There are 5 ways to turn a row about zero (a turn may also mirror it). The second row of each pair is the first, turned, with some noise. The first 45 pairs use one turn. New pairs use 2 turns, one after the other, and a turn may come again.
In the rows, 128 means zero.
Known pairs, each followed by its turns in order:
[129 168 143 129 169 202 129 116]
[128  69 153 110 113 186 146 151] => D

[170  87 105 144 146 120  98  72]
[107 129 110 108 194  88  92 113] => J

[ 93 112  90 159 160 147 135 125]
[135  96 147 109 182 124 104 135] => D

[129 136 137 157 112 135 129 159]
[111 128 121 122 142 148 123  94] => H

[152  76 101 159 143 135 117 138]
[105 130 116 128 165 145  75 114] => D

[145 167  75  82 149 143 158 186]
[150  68  84 153 109  81 127  78] => U

[160 123 101 109 115 114 100  97]
[146 168 154 122 126 110 104 153] => H

[112 101 129 105 112  96  74 124]
[147 112 148 158 176 135 108 159] => J

[147  74 142 142 126  68 168 100]
[167 127 150  74 188 126 111 155] => W

[157 176 146 111 103 103 126 143]
[138  94  91 153  97 119 141 156] => J

[124  98 109 151 163 137 140 172]
[163 125 108  99 160 128 126  87] => U

[129 157 217 139  80  87 107  74]
[ 57 146 180 154 137 155  95 203] => U

[116 159 125  97 200 125 169  77]
[129 156 121 176 208 139 161 104] => W

[168  85 131 185 151 117 112 137]
[117 144 107  86 129 151 119 193] => W

[183 176 135 116 134 108 167  84]
[106  95 162 131 117  59 130 167] => U

[121 126 136 122 136 141 166  93]
[113 127 155 141 135 129 142 170] => D

[125 121 125 125 137 149 126 127]
[126 126 139 113 127 134 119 118] => J

[126 142 174 108  91 139  90 103]
[ 96 142 120 154 107 160 115 182] => U

[137 155 146 156 119 126 108 160]
[ 91 102 123 138 112 140 148 148] => J

[137  90 131 106  98 131 117 159]
[109 148 106  95  95 122 107 117] => H

[162 192 154 135 160 137 119 103]
[108 111  72  83 104 128 123 162] => J

[110  76 117 115 131 161  91 149]
[ 75 152 130 108 104 100  95 128] => W

[164 140 112 108 162 137 149 139]
[ 96 140 151  91 120 153 131 129] => D

[ 86 151 159 143 194 128 212 115]
[116  36 109 185 149 139 166 153] => H

[127 124 144  99 127 117 120 126]
[ 96 132 111 132 123 128 126 132] => U

[110 132 149 117 169 137 116 111]
[105 151 119 138 151 151 127 104] => W

[112  98 145 124 130 153 154 152]
[130 106 102 103 150 155 144 123] => U

[ 89 181  76 125 131  90 138 116]
[149  84 119 202 152 123 111 125] => W

[109 139 108 161 104 107 118 135]
[141 109 130 136 139  89 120  98] => D

[127 120 192 125  80 111 119 164]
[134  94 156  71  94 154 127  99] => W

[126  96 120  82 154 148  74 136]
[168 142 127 104  60 119 133 129] => H

[ 90 140 112 186 169 160 162 133]
[ 82 181 132  93 108 164 151 101] => J

[ 98  65  94 151 141 119 123 118]
[144 173 139  90 133 147 158  88] => U

[117 132 142 155 148 133 122 163]
[127  98 100  99 126 121 117 129] => D

[147  98 118  70 146 133 194  81]
[150 171 164 126 193  79 159 116] => W

[163 109  79 125 152 156  72 121]
[102  86 123 112 172 141  83  92] => J

[144 173 137 119  97 141 143 163]
[103 130 121 146 141  98 112  75] => H

[145 145 177 151 114 138  86 132]
[ 88  94 137 123 118 116 126 179] => J

[202 129 141  75 145 122 116 153]
[153 147 107 160  89  95  60 121] => H

[ 68 124 120 161 127 137 168  79]
[140 128 181 132 147 154 198 128] => U

[ 77 105 115 140  77 116 135 201]
[133 121  62 119 179  78 160  93] => D

[135 101 198 137 173 173 152 106]
[180  65  69 118 142 132 124 141] => H

[106 129 162 142  98 141 124 175]
[130 100  71 129 125 114 153 120] => D

[157 184 157 150 151  91 119 151]
[134  96 133 142 125 199 161 146] => W

[151 112 132  92 164 121 110  83]
[177 132 128 137 110 105 118 177] => H

New pairs. What belongs after each?
[108 102 140  67 118 187 120 128]
[170 135 162 157  93  80 150 153] => W D

[125 101 130 131  91 129 109 111]
[144 149 109 145 133 162 141 122] => J H

[123 112 178  96 116 115 103 136]
[156 127 125 161 109 158 153 159] => W D

[ 94  73 133 148 150 191 106 106]
[102 151 152 134 125 182 126  56] => J W

[156  78 107 108 146 161 123 152]
[139 161 134 157 119 150 103 180] => J D

[115 110 138 132 115 137  96 132]
[156 118 117 148 113 131 128 141] => U U

[154 150 119 132 178 107 133 106]
[145 128 116 121 145 175  98 100] => H H

[131 141 155 148 132  39 145 172]
[214 126 157 167 140 159 150 120] => H U

[106 106 158 121 127 127 105 169]
[110 130 126 107 132 161  88 107] => U J

[172 107 141 115 111 120 133 114]
[105 153 116 125  96 108 149 118] => U H

[140  71 130 102  87 158  56 111]
[100 142 173 112 128  66 129  57] => U H

[144 130  94  96 119 116 110 161]
[146 141 150 173 138 117 121 102] => U D

[183 138 138  66 158 152 107  91]
[108 146 150 110 106  98  41 120] => H U

[160 144 128 155 166 140 103 111]
[126 156  99 124 107 170 118 157] => D U

[116  98 133 128 149  86 172 122]
[142 107 113 149 135 173 167 149] => D J

[ 83 154 105 124 170 122 160 110]
[ 92  92  87 111 139 167 118 138] => H H

[162 151 100  71 190 155 165 100]
[ 95 187 142 109 148  48 113 124] => U D

[111 116 146 132 149 102 143 203]
[163 133 170 129 154 168  83 152] => U D

[114 131 149 131 160 104 116 166]
[134 147 177 107 128 149 115 122] => W J

[124 109 119 111 105 144 149 105]
[113 147 145 142 117 115  99 150] => J U

[ 84 181 123 169 112  78 125 119]
[173 114  82 125 181 166 149 119] => U H

[117  97 127  80 136 105 131 157]
[168 132 100 126 114 119 123 176] => W D

[117 132 150 136 109  84  61 147]
[131 106 172 156 174  86 130 101] => H H

[ 55 104  84 124 173 142 126 138]
[ 72 165 168 133 160 153 168 152] => D W

[135 145 100 120 120 136 110 119]
[120 143 132 127 155 149 120 111] => W H

[127 113 131  87 143 163  77  90]
[158 119  96 167 105 171 128  93] => W W

[129  76 131 145 173  81 137 122]
[ 89 109 155 169 100 168 105 133] => D W

[114 155  77 107 129 144 129  98]
[113 135  66 152 140 138 125 139] => H H

[111 131 123 155 174 112 123 179]
[183  99 127 135 167 137 104 121] => D J

[115  85 112 155 111 194  88 110]
[101 193 176 145 129 101 154 107] => W H

[162 133 145 125 166 146 142 125]
[110 135 128 124  97  96 122 159] => J H

[126 187 117 184 118 174 126 113]
[128 151 159 178 110 177  84 144] => J J

[153 113 123 168 175 120 122 129]
[124 138 164 155 144 173 143 142] => U W

[144  90 158 131 148  89 121  80]
[115 126 112 180 107 102 177 109] => U H

[164 153 110 150 146 145 114  95]
[112 112 160 143 148 135 103  84] => W H

[ 90 177 119 103  64 150 155 128]
[ 90 159 196 138 114  83 130 106] => U J

[128 128 105 170 122 130 138 115]
[137 143 148 105 126 151 155 120] => U W

[120 189 168 140  99  94 106 115]
[145 131 102 114 142 187 163  83] => U H

[179 136  77 145 150 130 136 150]
[159 102  87 164 102 153 104 134] => H D

[ 94  97 116 133 146 115 162  81]
[130 115  85  94 175 157 132 128] => W J

[128  55 140 114 151 179 124 158]
[122  85 154 172 153 128 104  64] => W W

[ 91 180 201 116 152 139 156 124]
[ 48 126 101 106 100 122  78 113] => D H

[200 122 151 125  82 154 115 174]
[111 112 191  80 162 109 176 138] => D H

[151 117 175 166 111 162 113 117]
[148 113  61 136 129 130  92 121] => U U

[114 149 146 145  60 159 154  64]
[ 79  84  92 144 142  68  92 154] => D D

[211 174 100 124  87 152 125 137]
[124 204 155 125  98 106  74 163] => D J

[ 93  95 160  92 182  84 131  99]
[124 114 149 182 173 106 186  97] => U U

[ 49 125 121  78 120 164 175 156]
[132  89 123 127  97 133  94 225] => J U

[161 134 122  84 149 154 118  91]
[142  65 151 138 129 108 123 151] => U W

[ 77  89 141 102  99  88  49  75]
[ 48  74  54 123 131  98 143 113] => D J

[104 173 103 145  72  95 193  84]
[139 172 143  85 144 187 200 155] => H J

